Every row belongs to one group in each of 4 separate groupings. Each group adds its own fixed numbers to the row, and there is some noise. The rows also spread widely along 12 directions, which tell nothing about the answers.
Some rows, each with its group in each grouping after it:
[  4 -12   0  -1 -33  53  -5  -6  52 -13 -19  -3   1 -42  36   1  25   0
 -20 -18 -21   4  16  30  18 -13  -8  15   4  14]
K549 K567 foni fotuz
[ -3  -4  12   0 -21  17 -16  39  28 -15 -31 -17  -4 -15  15 -10  15   4
  -8  -8 -15 -19   3  -3   0  10  -9  35   5  13]
K481 K662 bele kofo
[ 15   6   9  14  14  -3  10   4 -20 -13  11   2  25  -6 -10  22   9 -14
  10 -12   2  -5 -29  16 -17   4  -1 -10   1   8]
K549 K586 meb kofo
[ -9   7   7  15 -16  16  10  19  -5  -8 -15   7   6  -4  -5   0   9  11
   3 -20  14  -1 -13  14  -9  -6   5   6  -4  18]
K423 K471 Guta fotuz
[ 12   4  31 -17   0  17   0   7   1  -8 -14  -7  13  -3 -20  15  13   3
  19 -24 -25  -2  -8  20  -2   0 -11 -22  -9 -24]
K481 K702 meb Livid
[ 33 -16   7  10 -17   5  42  20  11  13  28   5   7  -8  33 -15  -3   2
   3   3   1  -7  29 -23 -10   7 -28  15  -9   2]
K423 K567 Guta Livid
[ 21  -4  12   8   6  11  12  35   8 -11  14   0  27  10  -7   0   4 -21
  -1 -17 -18 -12 -17  13   5  -7 -29   8   6   5]
K481 K662 foni kofo
[ 30   6  36  11 -27  16  47  -5  -7 -15  16  20  11 -30 -15  -8 -22  -7
  14 -36  -1  35 -27  13 -10  -4  -2   0 -21   6]
K549 K702 bele kofo
[  0 -17 -13  15  -1 -45   1  -2  -6  20  31 -11 -10   6 -18 -19   7   6
   2  19  17  -1  17 -31 -13 -19  25   1  18  -2]
K549 K471 Guta Livid
[ 24  -2  15   2  20 -25 -10   0 -15  -5   9   8  20   9 -33  15  -6  -4
  29   0  -2  -1 -24  -1 -15   9   3 -24   1  -3]
K549 K586 foni fotuz
[ 10  -4  13 -28  -6  20   1  -3  23   8   0 -32 -21 -19  20 -18  21 -23
 -19  -9 -51  -4  19   9  19  -5 -20  23  13 -25]
K549 K567 foni kofo
[-24  -5  -5 -27  -5  -8 -28  -2  19  18 -20 -15 -32  24 -14 -22  -8  16
   1   7 -19  11  19  -5  17  -5   9  -4   5 -21]
K423 K702 foni Livid
[ 12  -8  15   7   3  -4   1   2  -3  -8   6 -17  16 -22 -12  23  24  -5
  17 -17 -17 -11  -3  11  -8  -8   0 -10   8  -2]
K423 K567 meb kofo
[-22   9  15  16  -2 -11  28  12 -31  -5   4 -10   9   8 -26  33 -23  26
  31 -16   2  20  -9  -9 -26  -5  17 -26  -1   0]
K481 K471 bele Livid
[ 14 -26  -8   0 -17 -14 -14  -5  23   0   4   0  -6 -17   4 -15  10  -1
 -10   3   2  -3   6  -1  10  -7  -3   7   4  -3]
K423 K567 bele Livid
[ 20 -24  20  -8 -11 -24  24   8   1   6  26 -38 -15 -29  -2  -8  -4 -21
   3 -11 -38  -1   9 -18   1  -4 -22  20  26 -27]
K423 K567 Guta Livid
[-13 -19 -12  22 -12 -27   6  10  -1 -12   4   1   8   5 -41  24   0  19
  17 -13  28   7  -7  -7  -5 -26  21 -28   6   0]
K549 K471 meb Livid
[-28  15  -8   6  10  -2  13   2 -13  25  16   1  -5  42  -7 -10 -15  26
  15  11  -2  25  17  -8 -16  -8  26 -16  -5  13]
K549 K702 bele Livid
[  0 -35 -11 -31   1   5  -7  -1  40  12  -8 -24  -4  23  28  28 -18  16
   4   7 -35   8  40  -1  18   2 -36 -22  14 -37]
K423 K702 Guta fotuz
[-20  -8 -10   1 -15   0   6 -12  17   9   3   1 -16   8   0 -11 -29  22
   2   5  -5  41  14  -3   3 -10  20  -6   2   6]
K549 K702 bele Livid
[ -5  -1 -12   0  34 -16  -2   1 -10  30  24 -20  10  39  10  16  13  14
  16  27 -14  -8  37 -15 -22   2   9 -26  12  -4]
K549 K586 meb fotuz
[  9   4   2   6   1   0 -41  -9  11   8 -12   9  14  -8 -22 -18  51   7
   3  -1   7 -21   0  19  -7 -15  28  -5   2  15]
K423 K586 Guta kofo
[  5   2  -2  -3  15  -2 -19 -28   8   1  -1  23  -1   9  -7 -17 -32  -2
   8  19 -13  37 -23  16   5   9  17 -10   3  12]
K549 K471 foni fotuz
[-14  14   3  10  -9  -7  17  18 -17   6  10  -1 -13  12 -21 -24  -7   1
   0 -12  13  10  -9  -9  -6 -10  15  15  -7  10]
K549 K702 foni kofo
[  5  14  21 -12  -8  52  18   6  18   7 -10   0  13  10   8   2  25  14
   7 -23 -26   3  27  21  -1  -9 -10 -15 -21  -9]
K549 K662 bele kofo
[  0  -7   9  -6  -5  11 -17  27  30 -11 -14 -12   4   7 -31  -8  18  -8
   3 -21 -30  -7  -5  15  18 -18  -5   7  15  -1]
K549 K662 foni kofo
[ 20  -7   0 -15   4   4  -2 -32   6   0  13  -1  -5 -17  13  -2   2 -24
 -18  -5 -14  11 -11  22  17  -5 -11  -3  -3 -24]
K549 K567 foni kofo
[-12   0  18  13 -14 -21   5  -9 -15  13  22 -46 -23 -49 -18 -19  21 -13
  -4 -10 -23   1   5 -12 -17 -18  35  27  35   8]
K423 K586 foni Livid
[  5 -21   1  -5  -5 -29   6   8  -4 -18   2 -16 -11 -11  -5  23 -26 -10
   5  -6  -3   5 -17 -14   6  10 -17   1   9 -23]
K549 K567 foni Livid
[  3  -6   0  17 -10 -13  25  -3 -23 -20   5   5   5 -19   7  29 -26  -4
  -2 -10  31  15 -35   3 -12   8  -4  -1  -2   0]
K549 K471 Guta fotuz

New rows. What belongs after each?
[  2  -9  -3  -8 -15  20  -3  -2  18 -11 -10   4   4  -6  18   8  -3  -1
 -23 -11   2   6  -7  24  16  -1 -17  -4  -9 -16]
K481 K662 bele Livid
[  6  -2 -10   4  13   1  -1   9  -1  12  20  11  28  33   0   7  21  10
   1   2  14 -12   8  10  -9 -13  -6 -27 -12   0]
K481 K702 bele Livid
[ 10   7  25  -9  14   3   1   3  -7   7   7 -11  10  12 -39  -2   5  -7
  24 -20 -39   9  -9  23  -3 -12   2 -22  13 -10]
K423 K586 meb fotuz
[ 21   2  22  -5 -14  29  23 -18  19  20  24  -5  -5 -23  18 -38  19  -9
  -7   1 -33  12  27   1  -5 -10   5  14   2   4]
K549 K471 foni Livid
[  0 -14   5   3 -33  16 -16   7  41 -18 -33  -8 -14 -41  13  -7  15  14
   1  -5 -10   1  13  -2   6   2  11  22   3  13]
K549 K567 meb kofo
[  0 -11  -8   7   4   8  17   0   5 -17   8   4  13   5  24  30 -36  -4
   0  -3  -4  26 -21  15   0  11 -17  -4   2  11]
K549 K702 bele kofo
[  4  -9   3   8 -13  -2 -18  20  19  -7 -12 -16   0 -25   7  -9  19  -4
  -9   0  -9 -18  -2  -3  -7   0   3  30  19  15]
K481 K586 Guta kofo
[ 10 -11  -6  12  -7  25  13  22  31   2   6  22  21  14  22 -11 -21  10
   0   8  -7  13  11   4   3   2 -13   4  -2  18]
K481 K662 Guta Livid
[ -2 -20 -11   6 -11   6 -10  16  37   1   6 -13  -9  -4   7 -29   1 -15
 -21   2 -24   6   6  11  21 -14  -3  31  25  14]
K423 K662 meb kofo
[ 28   4  30  -9 -14  -9   8 -17  -6  13   7  11  -8 -14 -17 -32  -7   3
  14  -4  -8  15   0  -6 -12   9  10  -4 -15 -12]
K423 K586 bele Livid
[ 11  -8  -6   7   6   2 -19 -14  12  -3 -14  10  12 -16  48  16  -4  16
   2  33  12  -4   7  -7 -20  30   5   2  -6  15]
K481 K471 Guta kofo
[-32   4 -12  13 -16  21  -7  37  21  -6 -23  -3  -5  17   9  -9   9  21
  -5  -2   4  -5   9   0   1  -3  10  18   3  28]
K549 K662 bele Livid
[  9 -29  -2   0   0 -15 -54   2  47  -9 -17   1   1  -7 -25 -18  -1   3
  16  13 -25   9  -9  10  11  -2  16   5  26  23]
K423 K702 meb fotuz
[ 18   8   9   0  17  -5 -16 -20  -6   7   5  15  14   7 -23  -6   9   2
  18   4  -3   9 -10  16 -12   0  20 -27  -5   0]
K549 K586 meb fotuz
[  8  14  28  -8 -21  15 -11  25   9  -3 -36   6 -11  -7  -9 -29  20  10
   6 -12   3 -21   3  -7  -3  15   0  19 -25  -4]
K423 K662 foni kofo
[  3  -6  16   2  10  10   7  27  13 -11 -10   3  17  17  -3  14 -31  12
  39  -2 -43  16  -7   2  -7  18 -16  -6   7  19]
K423 K567 bele Livid
[ 37 -12  -1  -2  27 -17 -13 -23  -2  -2  29  19  20  10  -3  -2 -12 -28
  -5  11  -5  11 -33  24   5   7 -11 -15   2  -7]
K549 K662 bele fotuz
[  9   0  20 -14 -15  47  28  -1  17 -15 -27  16  16   1  12  32 -16  16
  17 -28 -16  21   2  30   8   5 -28 -33 -26 -19]
K423 K471 meb kofo
[ -1  -2  -4   4  24  -6 -23  -8  -1  -6  -1   2   9   8  -7   4 -17 -13
   2   9 -16  15 -30  27   5   9   6  -3  12   9]
K423 K662 meb kofo
[ 29 -24  -9   0  -1  -8 -34  -4  25 -24  -5   0   8 -31   5  -1  30 -31
 -20  -3  -1 -19 -28  25  17  -1 -11  16  12   2]
K549 K567 meb kofo
[ 31  -8  17  -3  14  -9 -17  15   7  -9   5   7  19   6 -15  -9  11 -17
  12  -1 -14 -11 -26  11  -5  10 -12   5   5  11]
K549 K702 bele fotuz
[  3 -11  -5  11  15 -34  -3  10  -5   9  14  -3   2  23 -11   0 -23  10
  18  20   3   7   4 -24 -14   8   9  -4  11   2]
K549 K662 Guta fotuz
[ -1  10   6  22   3  -9  26   1 -23   9  11   4   5  -1  17  11 -28  21
  24  15  13  18   6 -24 -39  22  19  -2  -5  22]
K549 K586 Guta fotuz
[ -8   3  -7   8  22 -32   6   4 -25  -1  24 -14 -16   8   1 -10 -47 -32
  -8  15 -17  25 -41  -6  -4  16   4  30  28  14]
K549 K586 foni kofo
[ 19 -27 -16  28 -29 -27  25  22   9   1  31   1  -8 -20  37 -22  -5  -4
 -23  18  39 -12  13 -41 -16   9  -7  37   6  20]
K549 K586 bele Livid
[ 43 -12  19 -33   5   8 -31 -29  26  -7 -19  22  14  -1 -10   9  11   0
  15  -3 -10   0  -6  23  11  13 -18 -36 -24 -35]
K549 K702 foni fotuz
[ 30 -22  14  -4 -28  22  -6   6  42 -32 -38  37  28  -9 -24  26   8  22
  25 -28  12   1  -9  20  10  -5 -17 -37 -22 -12]
K549 K471 Guta Livid
[  4  11  15 -11   4  14   7 -33  -7  20 -12   5   0  -1  28  17   0  37
  24  19   2  12  35 -11 -28  22  17 -32 -25 -15]
K549 K471 Guta fotuz
[-20 -14 -10   8  -8 -22 -32 -18   3 -18 -21 -19  -5 -28 -25  30  19   6
  -2 -10  13   2 -20  12   0 -19  31  -9  21  -3]
K549 K471 Guta kofo
[  3   8   4  15  22  -2   5  11 -15  -3  12  -2  16   9  -2   4   8  -9
  10   6  -8  -3 -17   7 -17   4   8   3  10  23]
K549 K471 meb kofo
[ -8   3  12  -7  -5  22   2 -25  19  11   0  -1  -2   0 -21  -6 -15  12
  12 -15 -34  39  13  21  13 -20  17 -24   0  -9]
K423 K662 foni kofo
[  4   5  22 -13 -14 -28 -11 -18 -25  -4 -17  -2 -17 -14 -44   1  -2   9
  15 -25  12  11 -23   7   0  -4  16 -23 -18 -35]
K423 K567 bele fotuz
[  0  11   9 -13  25 -28 -24  -4 -14  17   6 -13 -14  22 -35 -28   4  -7
  16  10 -28   4  -7  -5  -1  -2  20  -1  11  -8]
K549 K567 foni fotuz
[  5   1  -1 -20  30 -30   3   5 -35  12  15 -11   3  50 -13  20   1  -6
   5   2   4 -14  -9  -2  -4   4 -22 -31  -6 -43]
K549 K471 bele fotuz
[-17  15   9   6 -10  13  31 -17 -29 -10   4   1  -4 -18   2  15 -43  -5
 -12 -22   4  43 -36  26   1  -2   8  -4  -6 -12]
K481 K662 Guta Livid
[-21  -6  -1   7 -13  -1 -11  -4  -8 -28 -33 -11  -2 -31  13  49  -3  10
   0  -7  21  -5 -24   8  -8  16   3  -3   1   2]
K423 K471 foni Livid
[ -8 -20  -4  27  -3 -16  14  55  20   5  17 -24   5   8  11 -10 -14  14
  21  18 -28  -5  25 -41 -19   0  -1  32  34  37]
K481 K567 Guta Livid
[ 30 -14  34 -27   4   4 -26 -22  35   6   1 -29 -10 -34  -2 -19  16 -18
  10   4 -69   7  12   6   4   5   0  13  25 -11]
K549 K702 foni fotuz
[ 11  -7   1  -8 -17   7 -12   1  18  -2 -26   2  -2 -11  29  10  25  24
   3   6  14 -19  28 -14  -8  17  -5  -4 -25  -9]
K549 K567 bele kofo
[ -8  19  -1   0  21 -18 -35  26 -17 -14 -36  13  -6  27 -17 -10  -4   3
  17  13   9 -13 -37   0  -9  31  12  11 -12  16]
K549 K567 meb kofo
[ 32 -16   9  -7  21  -8 -29 -16  24   6  11   3  21   0  -1   4  16   0
  20  19 -21  -5  10   2  -9   7   1 -19   7   4]
K549 K702 foni fotuz
[ -3 -13 -20  20   9 -14  -2 -14  -6  -8  30  -5   1 -17  13  -5 -21 -33
 -26   2  -7  25 -43  31  11 -10   2  21  30  25]
K423 K567 bele fotuz
[-23 -24 -10  16  -4 -14  16   3  17  15  37 -36 -10  -3  -6  -5 -30  -1
   3  -1 -39  39  15  -4   2 -31  14  12  50  19]
K423 K702 Guta fotuz
[-21   1  -6 -41  -7  12 -21  12  15  -1 -45 -12 -26  29   2   9   6  15
  -5  -9 -10 -10  15   6  26   5 -21 -15 -14 -46]
K549 K567 foni Livid
[ 18  -2  22  11 -15  14  13  -9   7 -13  -4   1   7 -42  21  12   3   6
  13  -4  -1   8   0  -2 -21  18   6   7 -11  14]
K549 K702 meb kofo
[ -5   3  -4 -37   2  -2 -30 -36  -3  14 -14 -15 -23  -1   3  -7  10 -11
 -35  -4  -4   3  -5  30  24  -7  -1 -12  -4 -60]
K481 K662 Guta fotuz
[ 14  -6  18  -2 -22  35  -5  36  24 -39 -42  12  14 -20  17  19   2  -6
  -2 -24   1 -20 -28  21  10  25 -38  16 -13   5]
K423 K662 foni Livid
[ 24   0  31  17   5 -25  33 -17 -43  -2  41 -22  -3 -47  -4   0 -16 -35
  -1 -10  -8  14 -34   1 -21  10   6  18  12  -7]
K423 K662 meb fotuz
[  9 -10  -8   2   5 -22 -35  -5  10  -7  -9  14   2   1 -21 -10   0  -2
   5   5   7   0 -20   9  10   0   9  -5   0   5]
K423 K567 foni kofo
[ 20  -2   2  24 -16  16   9  24  12  -9  14  15  23 -16   1 -21  30 -11
 -13 -16  19 -14 -11  16  -5 -16  -2  19  -7  29]
K481 K702 meb kofo
[  8   4   5 -16  -9  26   5 -20   5   4 -17  10   0  -6  39  16   4  18
  -4   1  15   4  15   9  -7  18 -10 -15 -29 -20]
K549 K702 Guta fotuz
[ -2 -10  13   8   7  -8 -19  -5   9  -1  -9 -15  16 -12  -6  32   5  27
  34  11 -16   1  15 -11 -25   5  21 -24  11   9]
K481 K471 foni fotuz
[ 19  13  21   1   8  -1  28  -4  -7  21  33  20   3  27 -38 -45 -40  -8
  22  -9 -33  43  -8   5   0 -13   9 -10  -1   6]
K423 K586 foni kofo
[-24  10   5 -22   0  36 -24  31  17  -6 -51 -24  -5   7  30  17  26  16
  -2  -4 -28 -27  13  13   3  16 -17  10   1  -7]
K481 K567 Guta Livid
[-10   5   6  21 -23  46  45  15  -2 -10   8   2  21 -10  17  25   3   5
 -10 -40   8  12  -5  33  -2 -19 -14  -7 -11  12]
K423 K662 bele fotuz
[ -9  23  27   0  -5  37  16  -2 -10  18  -5 -24  12 -19  26  20  42  28
  12 -11 -13 -14  39   1 -35  -2  14  -8 -15   1]
K481 K702 Guta kofo
[  8 -11  11  -9   8 -27 -16   3  -6   1   9 -15  -6   1 -40 -14   9 -20
   3 -10 -15  -3 -23  11   8 -10   1   0  17 -16]
K423 K702 meb Livid
[ 17 -10   5  -3   3 -19  -2   7  -7  11  18 -13  -2   0  -3 -14  27 -11
  -5   2   6 -25   6  -6  -6  -2  -7   5   2 -14]
K423 K702 meb Livid
[  4 -13 -27  12  12  13 -23  -9  32  -4  10  18  20   5  19 -10 -17 -15
 -20  15 -16  23 -21  36  14 -10   1   7  25  32]
K481 K586 Guta kofo
[  5  -9  -9  -1  13 -27 -41  -1   7  -6 -12   1  -5   0   8  -2   1  -1
   3  29  11 -12 -11 -14  -8  26   9  13   2  13]
K549 K702 foni kofo
[ 13 -22   4  17 -14 -31  -8   3  15  10   3   1   6  -7 -18  -2  15  35
  31  16  19  -7  33 -39 -25  -5  28 -14   3   7]
K549 K471 Guta fotuz
[ -9  -6  -9 -13  18   2   9   3   3  15  10 -11   2  41  14  14 -11   9
   5  14 -24   9  19  -1  -1   2 -14 -21   7 -14]
K549 K471 bele Livid
[ 23 -14   6   4   4  -7  -8  -1  10 -25   3  13  17  -7 -19   9 -25 -23
   5 -13 -17  22 -49  29   8   2 -10  -4  17  10]
K549 K586 bele fotuz
[-31  26   2 -17 -21  32   9 -34  -7  23 -10 -15 -31  -7  11 -18  11  12
 -24 -18 -10  30  17  25   5 -21  28  -7  -8 -19]
K549 K586 bele fotuz
[ 12  -6   1 -11   7 -43 -42 -33  -3  16  -9  11 -21  -4 -21 -30 -14  12
  15  27   6  14  -5 -13  -4  13  31  -7  -4 -14]
K423 K567 Guta fotuz
[-31  16  13   8  -5   5  12   7 -19   1  -4 -11   0   7 -40   6 -16  17
  18 -30 -12  32 -17  18  -7 -27  28 -14   7   5]
K481 K702 Guta fotuz
[-31  13   2  -6   1  -4   7  24 -14  22  -3 -26 -27  25   1 -19 -14   9
   2   4 -18   3  15 -17  -7   3   5  15  12   1]
K423 K586 foni fotuz
[ 11   7  17  -3  17   0   2  13  -6  11   6   5  21  26 -25  -1  -2  11
  30  -2 -23   3   2   0 -16  -2   2 -24   1  -4]
K481 K586 Guta Livid
[ 28 -40  -8 -21   0 -28 -41  -9  45 -10 -14   7  -4   8  -7  -6 -17  -2
   4  21 -15   7  -5  -3  20  10 -15  -9  13 -18]
K549 K471 bele fotuz
[-15   3   5   5 -29  28   1  27  25   4 -22 -10 -23 -14  37 -35   1  15
  -6   3 -16   3  22  -8  -2  11   3  43   2  32]
K423 K567 bele fotuz
[-14 -10  -9   7 -26 -19  11   5   4  13  -5  -6 -21   4  -3  -5   1  37
   8  10  32   1  39 -38 -13  -6  24 -11 -11 -12]
K549 K471 meb Livid
[  2  -7   2   1  -7 -23  25 -24 -31  12  31 -30  -6 -23   3  29  22  -2
 -11 -16  26  -5   9  -4 -16 -18   5 -17  -1 -38]
K549 K702 Guta fotuz
[ -2   8   0  26 -37  10  34  11  -8   5   4  12  -8 -23  20 -19   2  17
 -10 -10  41   3  13 -13 -18  -1  14  17 -22  19]
K423 K586 meb kofo
[ 15 -13  19 -10  -8 -40  -8  18 -18 -15 -11 -20  -6 -11 -35  17  14  -8
  12 -25   8 -25 -21  -9  -1   4 -17  -4  -5 -36]
K423 K567 bele kofo
[  0  -2   8 -14 -11 -14  -9  28   6   5 -19  -5 -19  19  -8 -20   2  14
   9   3  10 -15  12 -28  -4  12  -5  10 -12 -11]
K549 K702 foni fotuz
[-28   3 -14   8 -28   8 -13 -10   4  -3 -27  11 -13  -9  -4   0  13  27
 -11  -7  41   3   3   8   3 -14  27 -11 -16   3]
K423 K471 foni Livid
[  6  14  28   8   3  -4  31   9 -17   9  36 -23  -6  -8 -31 -34  -8 -28
   7 -20 -48  25 -18   5 -10 -17  13  24  26  14]
K549 K586 bele kofo
[  1  34  35  -2   4  12  11  -2 -32  14   3  -9  -7 -11 -15 -23  14  -7
  10 -16 -19   2 -11  10 -21   3  17   9  -5   6]
K423 K586 foni fotuz
[ 34 -25  27  15  -3 -27  12   1  -1  -5  43 -31   8 -47 -22  -7  12 -38
   6 -16 -30   0 -20   4 -10 -14  -2  21  36   6]
K423 K702 meb fotuz
